There are 4 nested groupings, the coarsest first. Each group lies inside one group of the grouping before and may be the whole of it. The rows also spread widely along 17 directions, which tell nothing about the answers.
In the rows, 100 means zero.
Known rows, each followed by its group in each grouping:
127 118  89 100 115  96 110  82  97  76  86  84 110 101  95 109  78 103 128 110  88  88  86  96 101  74 107 108  99 106  92 103 107 127  92 114 124 | kase k_264 k_809 suzab
119  84 106  96 109  71 104 128  84 126 102 122 100  92  75  98 119 106 114 116 107 120  93 101  72 134 128 115 117 121  66 100 123 103  81 100  89 | rud k_953 k_804 Paze
116  88 104 100  84 115 120  57 106  84  88  86 125 105 113 109  86  93 107  98 110  73  86 112 118 103 130 101  97 116  99  99 107  98  98  97  93 | kase k_331 k_58 vonu
 82 105 100  89 100 106 102  87 137 116 107  84 104  98 112  94 109  94  77  78  98  87  91 109 125 114 111 100 115  75 121 108  83  96 109  77  91 | kase k_264 k_588 lafe
 89  80  83  95  49 108 111  80  76  74  69  94  90 106 100 129  75  95 135  81 112  81  83  98 112  84 113 101 100 102  89  92  90 108  97 114 103 | kase k_893 k_822 Tamid
106 108 100  78 108 116 113  69  62  92  74  81 145 114  81  99 103 144 131  83  86  99 102 121 102  77 147 132  92 116 113  88  93  98 109  99 108 | gop k_86 k_433 kul
 94 107  81 108 128  99 100  83 120 125 117  95  90 110  99  95 102  80  94 110 111  87 102 100  91 114 101  76 119 101 122 126 123  83 109 105  95 | rud k_933 k_187 Varit
120  65  92  93  79  76 100  89  91  62  85  61 122 123  97 127  93  96 117 106 134  68  74  86 128  77 125 113  82 107 102 104 120 106  87 125 108 | rud k_933 k_187 Gil
127  92 105 114  97  76 123  98 119  98  98 102 114  87  97 108  84  72 103 114 100  94  88  86  94 132 116 108 124 116  63 106 117 121  75  96 103 | gop k_86 k_433 ziv
 91 110 104 130  97 105  93 117 103  93 101 113  95 104 112 102  66 127 118  71  65 117  78  87  49  80 114 129  97  78 136 128  98 127 104  82 107 | gop k_89 k_83 nele
 92 115  59  92 108 107 110  88  94  92  81  85 113 111  79 111  86 115 122  92 105  84 109  79 104  78 101 122  95 120  83 109  97 114  84 122 117 | gop k_633 k_321 zitob
 89  93 106 110 103 101 115 120  92  83 120  95  88  92 103  93  91 111 115  94 104 137  95  88  98  91 108  84 119  79 112  93  76 103  89  88  96 | kase k_264 k_588 fum
 82  93  88 115 114 128 104 104 113  95 126  84  84  91 118  95 112 126 106  83 153  86  92  84 126  80 107 110  89  95 121 119  79  85 104 105  91 | kase k_331 k_549 dev
107  77 132  92  76 102  81 112 105 114  99  94  86 111 109 112 104 100  99  91 115  77  80 138 110  98  83 114  90  89 101  70  84  99 114 110  97 | gop k_86 k_719 nebi
110  95  99 108 121  98 118 123 107 117  98 127  97  90 108  94  98  99 103 113 109 117 102 127 104 117  92 106 116 100  80  83  83 122  99  93  93 | kase k_331 k_143 Vig
 71 103  87  79  90  81 104 105  93 118 111  85  82 126  59 113 105 107 108  61 112  86  76  85 105 104 106 105 122  82 124 111  94  94 101 107 105 | gop k_86 k_867 taga
 77  77  83  78  66 100  76 109  80  84  89  65  89  94 111  96 121  72 102  90  97 109 131  88 126 102 116  84 119  85  94  87  85  89 106 106  94 | kase k_331 k_58 tubi
 82 106 102  94  78  99  66  99  79 103 110  64  79 110  99 104  98  90 104  77  81  91 102  82  95  86 112  93 112  75 125 105  96  81 119 102 111 | kase k_893 k_822 lided
 78 131  93  81 110 102  97  92 118 108 137  64  96 119  70  97  96  93  75  59  91  81  97  66 131 120  97  92 123  94 108 110  92  82  87 107 108 | kase k_331 k_549 tid
110  81  96 123  99  91 118  99 126  74  91  74 113  73 130 103  93  81 113 108 125  93  90  91 120  88 120 112 114  85 102 115  91 125  89  87 110 | gop k_89 k_716 takan
106  88  84 100  97  86  90 109  94  98 100  90  91 110  89 114  96  80 116  81 124  71  86  88 117 112 105 109 111 111  87 121 112 104 103 129 109 | rud k_953 k_804 gidid
123 120 144 112 127 117 105 101 132 106 136  72 125  79 111  76  93 105  79 107  96 111  94  93 104 115 121 106 109 115  82  93 109  87  57  83  92 | kase k_264 k_588 lafe
 96  76 111 109  84 105  92  94  78  83 102  91 115 157 108 116  47  78  99  70  83  97  95 127 112 101  83  79 101  91 132  83  86  95 127 117 103 | rud k_933 k_187 Varit
 91  88  97 109  66  91  87 126  88 100 102 102  67  82  94 110  98  87 122  85  96 105 106  75  83 109  97 104 122  95  71 100  86 108  99 106 104 | gop k_633 k_321 zitob
104 103 133 124  74  86 118  68 135 136 112 110 101  89  95 110  77 110  88 107  78  86  65 105  65 114 118 119 107  88  98 102  92  93  92  40 101 | rud k_933 k_187 Gil
111  86 103 111  84 115 118 105  66  51  90 109 105  83 108 107  89 112 150  70  85 121 102  93  99  98 125 102 114 106  89  97  75 124 118 107 106 | gop k_86 k_433 kul
 99 108  88  87 121 137 116 109 126  67 101 106 102  89 122  91 103  97 115  64 107 105  94 113 140 117 100  83 117 102 106 112  94 127 100 127  85 | kase k_264 k_809 suzab
 92  87  95 113 105  94  87 129 118 104 113 101  99 114 119  94  94  76  82  77  92 105 105  92  99 128  99  98 116  87 116 119 101 111 115 104  92 | gop k_86 k_433 kul
101  85  76  91  80  81 100  88  86 111  71  94  69  80  98 118 126 110 132 129 128  78  89 104  95  67 114 113  97  83  94  99  91 108 114  95 111 | kase k_893 k_822 lided
 97  97  82  87 120 110 119  90 132 117  81 117  99 106 120  97 101  78  93 127 102 108 110 150 108 111  67  70 112  97 100  75  91 117 102 104  90 | gop k_86 k_867 taga
111  94  96 104 120 101 106  98 140 130 118 119  87  93 106  98 118 105  84 131 115  94  96 105  80 124  91  91  96 113  87 107 118  94  92  96  78 | rud k_933 k_187 Varit
100  90  88 115 122 123  80 123 107 104  83  98 116  99 150  91  95  88  96  85 113  86 119 130 136  95 100 126  96  93 106 108  77 122 134 111 104 | kase k_893 k_822 lided
122  89  86  93 164  80 105 140  87 114 120 113  93 102  86  90 135 145 103 140 107 136 123 108  98  83  68 101  89  93  87  74  57 113 124 102 112 | rud k_953 k_804 Paze
 96 115  99 112 120  99 125  94 134 124 117 112  83 103 103 101  76  94  86 120  96 107  90 112  93 104  66  77 117  85  98  86  80 108  89  81 103 | kase k_893 k_822 lided
126 108 117 113  91  85  98  85 113  95 127  93  86 106  99 114  77 114  79 130  40 105 101  75  67  84  62  90  81  81  83  69  61 109 117  70 124 | kase k_331 k_143 Vig
114 100  93  83 108  91 120  96 118  95 101 106  99  99  90 109 109 103 104  95 102  92  81 101 115 116 102  95 111  96  93 100  95 120 100 106  95 | kase k_264 k_588 lafe
105 113  90  94 120 114  99 105 115 102  82  96 123  94 119  84 100 118  99 119  89 118 108 114  95  85 120 122  90 107  98  98 113 120  71  92  95 | kase k_331 k_58 vonu
115 122  95  80 105  89 122  92 114  77  87  88 124  99  90 108  84 102 103  98  65 107  90  91 116 102 108 102 114  97  79  91  97 139  72  96 118 | kase k_893 k_822 lided
111  86  95  88  97 105  93  87  88  88  97  86  77  95 112 106 128 102 123 109 121  85  96 113 112  80 107  85  98  88 118  95  95  97 132 114  98 | kase k_331 k_58 vonu
 98 108 101  75  74  87  94  80 122  85 114  90  48 109  82 132 113 123 111  95  78  78  61  95  96  71  61  75  89  53 131  91  74 110 129 100 117 | rud k_933 k_187 Varit
111  91  65 121 119  78 118  98 147 114  88 130 109 111 122 107  85 109  83 131 100  96  75  88  61 100 108 119  81  93 113 137 122 136  94  79  89 | kase k_264 k_588 lafe
107 105 101  83  98  83  92 118 109 142  94 132  63  70  95  99 136  69 107  91  92  91  94 122  96 156 110  93 149  87  80 110 108 117 126 101  90 | kase k_893 k_822 Tamid

New rows, each followed by its group in each grouping:
 96  94  94  77  85 113  95  94  90  98  76  96 115 115  97 102  95 105 111  82  95  95  96 119 107 105 122 114  97 113  96  91 111 104  89 116  86 | kase k_264 k_809 suzab
106  74 105  82  79  93 100  95 119 100  98  97 107 102 105 108 117 106  84 114  88 101 102 105 105 115 101  96  91  96  85  80  90 100  99  88  86 | rud k_933 k_187 Gil
119 112 108  93 117 110  84 129 106  95 108 107  81  93 103  96  98  89 118 105  95 114  96 114  97 112  77  86 110 115  74  90 118 115  80 136 101 | rud k_953 k_804 gidid
 97 114  95  86 114 126 110 103 128  92  90 106  87  83 112 100 117 125 123  85 115  93  79 127 116  84  94 109 100  89 114 103  89 127 100 110 100 | gop k_86 k_719 nebi
 81  81  73  91 100 109 117  67 100 106  90  77 124 133  98 101  87  82  91 108 115  97 118 106 104 106 105  79 107 114 114  91 106  77  90 105  84 | gop k_89 k_716 takan
139  94 101 120 125 103 131  72 110  84 100  94 123  82 108 105  93  86 122 118 129  75  91 105 123 110 120  99 114 129  77 112 111 108  99 108 108 | rud k_933 k_187 Gil
 99  92 124 111  74 124  66 120  80  92 123  97  81  85 110  97  99  77 114  40  76  96 114  89 111 140 108  96 127 106  79 108  80  85 135 114 100 | rud k_953 k_804 gidid
104  70  85  91  83 105  90 102 118 103  90 115  85 104 121 109 119  99  91 120  97  96 112 108  83 110  80  91  82 103  86  87  96 108 118 108  82 | gop k_86 k_719 nebi
 80 110  94  72  79 116 110  75 117 102  93  80 127 108  82 101 102 107  89  65  83  89 100  90 114 125 129 112 109 117  88 100 105  91  72  95  88 | gop k_86 k_433 kul
116  87  96 105  79  89 100  70 119 106  93  98  97  93 105 118 102 106 101 112  90  70  85  93  90  99 106 115  84 100  83 107  89 102 118  80 109 | rud k_953 k_804 gidid
103 117 107  86  70  92  85  91  88 134  87  97  66  66  74 109 116  92 124 100  92  76  95 106  89 108 112 120 124 102  57  85  95  94  97  95 110 | kase k_264 k_588 lafe
 82  90  82  87  63 124 111  80 113 116  61 113  84  65 117 102 114  85 121 119 109 100 116 129  95 108 103  96 112 114  61  78  94 101  82  92  84 | gop k_86 k_867 taga
 91 100  93 106  96  95  91 113 137 127  78  85 104  88 117  96  93  60  94 105 135  76  91 120 116 112 111 128 120 105  82 110 128 113  57 107 100 | gop k_86 k_719 nebi
 75 126 103  85 114 116  89  81 145 133 128  80  89 103 101  83 119  99  74  77  95  86  83  97  97 118 119  88 117  82 144 131 120  74  98  85  80 | kase k_264 k_809 suzab
118  92  94  71  95 102  93  85 101  87  94  81 102  93 102 105 132 116 102 122  98  91 107  96 114  91 106 101  81 106  83  79  95 102 102 110  97 | kase k_331 k_549 dev
 91  93  87  88 105 101 117  99 104 108  97 107 115 125  94  98  91 112  87 107  94 120 100 108  92 109 105  94  98 103 104  86 103 103  81  93  83 | kase k_331 k_143 Vig
122 110 127  98 117  94 128  72 118 122 116 107  91 105  87 105  91 108  97 140  86 107  86 133  78  99  66  73 107  96  94  57  82  97  99  83 105 | gop k_86 k_433 kul
113 107 108  95 119 112 104 111 130 124  92 130 115  93 114  93 110 126  92  94  77 103  97 128  88 117 100 133  92 102  91  97  86 130 111  85  92 | gop k_86 k_867 taga
102  92  73  94 124 107 131 120 131  53 104  91 126 111 110 101  82 123  95  93 112 119  95  75 139  88  88 105  86 102  88  98  77 140  64 113  97 | kase k_264 k_809 suzab
105  90  87  99 101  85  82  85 115  87  92  58 114 116 124 102  97  86  86 113  90  83 100  92 112  74 109 102  88  74 128 110  98 105 118  94 112 | kase k_264 k_809 suzab
 94 111  99  89  92  99  81 118  94 107  80 100  86  79 105  92 110 115 124 100  80 118  96 110  78  82 123 122 107  82 103 100 103 119  92  91 101 | kase k_264 k_809 suzab
104  75  85 102 102 104 102  95  71  99  92 103 106  98 105  96 115 121 122 102 109 106 110  97  86  94 138 111  96 107 106 109  95  92 125  98  87 | kase k_264 k_809 suzab
 89 120  76  98 105 102  92  98 116 118 106 104  85 112  83 105  92 116  94  98  78  95 103  76  65  97  85 111  94 106  93 111 105 106  90 103 106 | gop k_86 k_719 nebi
 94  97  89  95 104  85  97 113 121 124 105  88  92 101  93  99 103  82  88 108 127  90  90  92 105 114 106 106 114 102  87 106 121  97  67 106  90 | kase k_264 k_588 lafe
 99  88 100 102  85 101 111  64 116 132  82  87 104  92 112 101  98  77  94 142 113  87 110 129  93 100 101  94 105 109  80  74  97  82  88  79  96 | gop k_86 k_867 taga
 97  81  59 103  91  97 111  91 116 116  73 135  94 119 116 116  82  73  93 110  97  86 104 111  88 126  87  89 103 109  87 109 108 122 114 107  86 | kase k_893 k_822 lided
 64 103  80  93  88 106  88 120 101 144  89 105  73  76  90  93 121 114 110  93 108 106 118 103  82 100 103 132 115  93  84  97  79  95  90  85  94 | gop k_89 k_716 takan
103 107  82  80 107 114  68  76 120 128  92  84 102 100 107  96 134  94  92  94 101  57 104 106 103 116 122 114  91 118 101 129 131  82 119 114  93 | rud k_953 k_804 gidid
103  78  88 114 107 101  97 129 107  77 106 100 118 112 124  96  88  94  90  89  87 121 117  79  99 114 102 103  98 102  97 109  93 120 102 107  93 | gop k_86 k_433 kul
103  84  93 111  90  94  80 108  95  89 116  76  86 124 103 118  91 115 100  88 120  68  82  73 106  71  95 121  72  89 116 110  89  97 118 114 110 | kase k_331 k_143 Vig
 76 113  78  91 113 135  97 102 117 101 116  96  92  98 113  82 109  82  90  74  97 109 121  90 112 132 106  72 124 109 105 117 111  88  95 114  77 | kase k_331 k_143 Vig
104  98  93  96  80  86 105  93 119  90  79  93 109  97 113 107  85  77  96 103  76  97  95 106 112 105 107 104 114  83  92  95  94 131  92  85 108 | kase k_331 k_58 vonu
 96 105  90  97  88 103  79 105 112 118 103  87  98  92  96 103 117 136  93  82 104  69  94  71  99  88 125 161  75 104  87 119  92 101  97  89 103 | kase k_331 k_58 vonu
102  90  93 108  97 101 125 116 135  82  99 116  96  79 111 106  95  95 107  81 105 104  85  89 110 124  99 106 120  95  83 113  86 137  87  97  93 | gop k_89 k_83 nele
 93  78 123 111  78 114  84 117  70 122  88 109  92 117 113 101  74  98 116  91 124  98  88 148  95  94 107 120  98 101 108  74  98  88 100 109  87 | kase k_331 k_549 tid
102 109 103  87 109 108 102  89 115 112 109  81 106 127  93 107  83  88  85  94 114  75  88 113 126 107  87  92 103 110  97  87 107  93  83 120  99 | kase k_893 k_822 lided
 98  84 108  71  76 105  99  71 118 134  91 101 104 120  93 112 115  81  77  85  97  61  99 138 121 141  89  97 106 107  87  73  88  83 124 103  84 | gop k_86 k_433 kul
122  97 103 107 105  90  95 131  91  79 110 115  61 103  98 116  96 112 138  95 119  98  55  93  79  84  99 100  98  88 118 116 123 130 102 131 101 | kase k_331 k_143 Vig
 68 114  96  94 105  99 102 102 112 158  93 106 107 122  80  93  84 109  86  92  99 103  95 128  80 108 104 126 113  99 110  92 104  92  73  80  95 | gop k_86 k_719 nebi
105  75 104 101  79 109 101 110 122  93  78 112 140 108 128 103  89 109  84  79  83  98  98 111 104 122 122 139  83 110  86  99  94 125  96  90  82 | gop k_86 k_433 kul
101 110 107  87  81 109  67  86  79  92 101  54 101 106  86 101  97  92 107  93  70  91 118  76  83  90 112 103 100 114  88  89 114  78  88 117 110 | gop k_89 k_83 nele
121  90 114  97 102  83  97 111 134  97 136 101  90 105  97 107 118 118  76  99  80  98  86  66  80 121  91  97  91  91  97 107  95 109 110  93  94 | gop k_86 k_719 nebi
105  97  99  82 102 129  88 110 105  95  94 101  81  78 112  96 125  94 111 101  94 104 129 120 113 110  72  86 107 109  69  69  76 106 110 124  93 | gop k_89 k_83 nele
 88  92  86 102  85  95  94  91  83 120  90  97  83 125  93 114  81  92 106 103 105  82  98 117  96  85  85 103 100  90 106  82  84  94 118 102 109 | kase k_331 k_143 Vig
 99  84  80 117  92 123  79  95  85 101  68  91 119 103 134  94  86  65 121  93 113  85 119 111  91 104 137 116 103 129  99 124 135  98 105 123  92 | gop k_86 k_867 taga
 87  68 102 123  66 107 103 110 111  81 130 123  90 138 109 121  59 127  84  78  70 118  87  68  66 104  74  89  73  90 112  97  72 101 110  86  83 | rud k_933 k_187 Gil
105  98  80  72 113  98 106  92 111 106 111 108  92 140  82 112 105 122  80 117  85 101  99 100  91 100  65  80  78 102 103  75  93 103 105 113  90 | kase k_331 k_143 Vig
 93 114 119  97 100 118  89 122 137 122 104  96  97  95 113  91  92 100  89  95 104 102  86 121  97 105  91 118 100 102  91  89 111 108  59 102  91 | gop k_86 k_867 taga
 98  95  90  83  87  83  96  94 126 111  92  83 122 121  94 109  97  71  74  72  85  71  96  92 122 136 110 114 113 101  93 111 107 111  99 102 100 | gop k_86 k_867 taga
101  79 105 123 116  86 111 116 103 103 138  82  99 119  91 102  93 116  95 103 140 102  82  69  91  94 108 106  96 101 115 112 104  84  85 101  94 | gop k_86 k_433 kul
 90 123  93  86 117 113  65 108 112 118 114  80  84 124 101  93  99  86  87  89 101  83  99 105 105 100  84  95  99 101 118 105 125  90  92 133  97 | kase k_331 k_549 dev
 93  83  98 124  89 107 107  85 114 104 100  91 138 104 123  94  72  82  75  82  67 101 129  88 100 128 116 114 112 102  91 104  68  99 116  66  98 | gop k_89 k_716 takan
109  84 109  88  90  70 120 106  89 103  97 101 107  89  82 103 117 100 114  95  91 115  91  98  96 123 131 103 131  89  93  94  90 114 104  81 100 | gop k_86 k_867 taga
107 109  95  97  91 112  88  82 145 107 108  88 105  86 109 102 112 100  82  87  82  68  97  69  85 123 117 121  93 113  88 130 120 102  93  95  90 | gop k_89 k_716 takan
131 117  97 109 149  86  88  90 123 128 118 100 102 116 110  92  99 100  68 143  67  94 115 107  80  97  69  95  87  93 105  93  93 108 130  92 114 | kase k_331 k_549 dev
105 106 114  93 110 112 106  88 116 121 110  82 115  94  94  95 114 124  95  97 115  82  93 104 108 100 117 125  94 113  91  94  93  87  89  90  98 | gop k_86 k_867 taga
115 104  86  87 107 126  85  99 104  77  91 100  94  89 112 107 121 141 123 102  91  90 105 102 105  70  90 118  67 106  91  97  84 119 119 118 107 | rud k_933 k_187 Gil
112  89  80  72 103  87 113  92  94 107  89 109  99 127  81 113  99  65  99  97 104  82 106 125 132 135  79  76 125 113  78  77  98 112 112 132  96 | kase k_331 k_58 vonu
107 113 107  80 105  85  93  92  78 110  94  78 100 108  76 102 104 103 118 100  95  96  86 113  97  88 120 103 115  91 111  89 110  97  97 106 110 | kase k_264 k_588 lafe
 97 104  69  93 115  82  96  89 111 133  87 106  91 105 103  97 115  89  86 126  84  93 115 111  86 105  96  98 109  84 107 104  96 108 127  83 104 | kase k_331 k_143 Vig
 83  87  68  73  78 117 109  91  93  65  91  96  79  99 103 114 118  94 126  65 111  91  95  86 128 108 113  70 116  94 108 114  97 109 115 127  87 | kase k_893 k_822 lided
 90  80 101  89  63 128  87  88 105  90  80  84  91  90 126 107 110  88 112  92 113  83 106 122 117  96 101  99  94 105  90  81  91  93 103 113  88 | gop k_86 k_433 kul
111  85 124 107 100 102  82 127 135 110 125  93 107 108 122  95  95  64  63  85  91  95 111 102 114 147  78  90 114 101  84  93  96 104 104 111  86 | gop k_633 k_321 zitob
 85  96  40  85  88  85  85  98 116 111  83 101  97 127  90 118 104  87  82  78  94  60 103  65 104 118 106 124  92 105  94 136 115 117 112 116 100 | kase k_331 k_143 Vig
 96  75  76 126 114  85  99 139 104 105  92 116 106 142 123 104  51  71  84 110 110 114 105 117 103 102  68 101  99  91 105  90  95 129  96 113  99 | kase k_331 k_143 Vig
110  99  92  96 106 102  73  98  88  78  97  61 109 110 115  96  96 111 102 122  75 108 120  83  92  58 101 103  75  93 106  89  92 100 106 106 113 | kase k_264 k_809 suzab
132 100 126  81 116 111 110  85 119 100 109 103 119 134  87 118  92 132  98  88 108  70  55 137 118 101  85 112  71 116 103  81 101 106 100 121  98 | rud k_953 k_804 Paze
112 109 118  91 120 108 106 100 111  80 126  71 113 100  97  95 110 123  96  83  89 101  98  90 124  96 100 102 101  93 106  90  72 103 106 100 110 | gop k_86 k_433 kul
109 105 119  93  86  87  86  91 132 119 108  88 101 123  93 117  80  88  73  95  74  69  83 116 113 111  69 108  97  89  90  78  86 105 102  95 113 | rud k_933 k_187 Gil
 94  93  91  95 110  81 106 118 108  77  86  59 127 109 107  96  85  93 100 112 108 119 102  99 127  72 104 109 108  80 106  85  90 126  65  99 119 | gop k_86 k_719 nebi
110 108 114  89 103  95 101 121 127  69  88  91 122  87 117  95  99 124 108 103  70 132  79 107 100  84 120 116  97  78 110  98 108 144  64  86 104 | rud k_933 k_187 Gil
 96  89  75  80  98  67  99  97 123  99  87  62  98 118  96 112  99  70  88 119 124  76  87 100 135  86  88  96 105  79 103  93 102 112  82 112 111 | kase k_264 k_809 suzab
 95 108  86 114 106  93  87  95  92 111  93  74  92  90 109  93  82  48 106 112  98  94 124 103 111  99  99  89 135  94  87  97  93  96 104 102 121 | kase k_264 k_588 fum
113 102 117 105 120  82 126 103 133  95 111 103  93 113 103 112  76 109 101 118 101 108  64 135 113  79  61  85 103  63 124  75  72 130  97  88 116 | rud k_933 k_187 Varit
109 130 103 114 142 110 102 125 139 131 136 121  75  68 101  80 120 143  92 117  98 115  91  80  64 100  98 123  95 100  90 119 100 112  81  80  93 | kase k_331 k_58 tubi
 95  96  97  82  86  93  76 130 113 117  92 108  82  98  96 109 113  97 102  71  99  83  88 114 120 119  88 126 106  90  81 100  87 119 106 113 103 | rud k_953 k_804 gidid
 93  86  89 105  73  95 104  80  96 107  83  97 107 117 104 112  73 100  94 112  81  95 104 103  88  87 100 111  90  95  91  82  79 102 101  79 104 | kase k_331 k_58 tubi
120  88  88  92 115 119 108  77  93 116  70 101 124 103 108  99 111 118 116 135 123  86 112 134  92  85 114 121  76 138  79  81 111  96  96 112  91 | gop k_86 k_867 taga
107 133  98  73 127  87 102 100  94 142  89 119 107 109  70  93 104 110  96 101  57 108 107 133  93 121  95 115 121  98  87  77  89 119 108  92 110 | kase k_331 k_549 dev
 91  95  88 102 103 108 108 123 125  95  94 105  83  98 116 103  90  90 111 105 125 109  90 113 108  94  76  93 106  97  94  92 100 123  73 118  94 | gop k_86 k_867 taga
 97  95  76  97 114  97  85 117  97 117  94  96  96 110 103  99 100 103  93 110 100  98 122 101 106  91  81 115  92  98  84  86  76 107 110 107 106 | kase k_264 k_588 lafe
 79 114  90 104 103 115  94 106 129 110 101  82  98 103 111  93  77  54  92  80 109  91 107 106 122 122  88  93 130 105  92 105 110 101  73 118  99 | gop k_86 k_433 ziv
108 123  88  75 114 120 106  63 117  84 106  69 111 113  88 100 101  96 106 114  93  95 101  84  88  98 104  64 100 128 102 104 146  88  66 131  92 | gop k_633 k_321 zitob
102  68  89  93  71 105 106  95  76  85  60 116 101 124 108 124  79  75 136  81 114  86  89 142 109 105  98  90 111 103 106  88 100 120 124 134  93 | gop k_633 k_321 zitob
113  91  98  80  98 114  89 100 109  92  89  84 112 101 112 103 112 108  97 103 107  85 103 110 124  96 102 114  80 111  80  83  95 106  95 117  92 | kase k_264 k_588 lafe
 85 108  65  87 124  90  89  84  97 128  95  81  89 115  88  96 120 112 106 111 115  84  96  98  86  75 120 107  99  86 140 125 116  87 114 102 101 | kase k_264 k_809 suzab
 84 112  75  92 107 128 111  75 150 106 103  90  80  82 112 100 119 112 100 109 119  84  95  95  96  88  88  92  95  98 109 113 100  98  86  98  88 | gop k_89 k_716 takan
 98 121  97  83 127 111  95 115 130  67 128  73  88 121  99  99  91 108 102  90 101 114  73  89 114  82  73  67  96  89 127 105 118 111  64 133 103 | rud k_953 k_804 gidid
110 102  84 110 100  98  98 103 130  89 105  98  81  90 113 109  93  91 104 100 104  80  84  78 101  99  93 103  99  96  90 122 103 122  98 110 104 | kase k_264 k_809 suzab
 91  81  66 117 108 101  94 119  85 119  95 113  98  97 112  90  99  80 100 105 118 104 135  89  99 124 113 111 114 120  75 113 100  96 107 108  89 | kase k_331 k_549 tid
 90  70  77 110  86 115  88 112  97  88  78  95 102 103 134 103  99 104 113 100 117  97 113 103 102  77 103 117  79  99 105 103  86 110 113 109  95 | gop k_86 k_867 taga
126 100 136  92 109  91 115  99 102 122 115  98  92  82  92 100 114 112 103 128 108 104  87 123 101 105 102  96 112  97  77  64  86  96  92  85 100 | kase k_893 k_822 lided
 70 100  81  99 114 120 100  86 117 104 107  64 107  97 119  80 115  94  95 103 121 108 115  91 102  93 128  86 111  97 132 121 115  73  87  94  84 | gop k_86 k_433 ziv
 98 100  85 118 110  86 113  60 120 117 116  81 100  85 102  95 106  75  92 113  95  86 107  76  95 119 122  80 130  94 104 132  95  79 122  66 110 | rud k_953 k_804 gidid
105  93  73  97 106 109  89  91 105  88 103  95  84 125 106 114  86  63 104  87 101  74 109 104 126 114  60  67 107 109  92 102  92 102 132 141 110 | rud k_953 k_804 gidid
 81  84  64  91  81 116 110  63  99  51  93  59 121 125 109 110  85  72 109  68  97  89 110  66 118 105 126  67 114 105 130 127 113  92 104 121  92 | gop k_89 k_716 takan
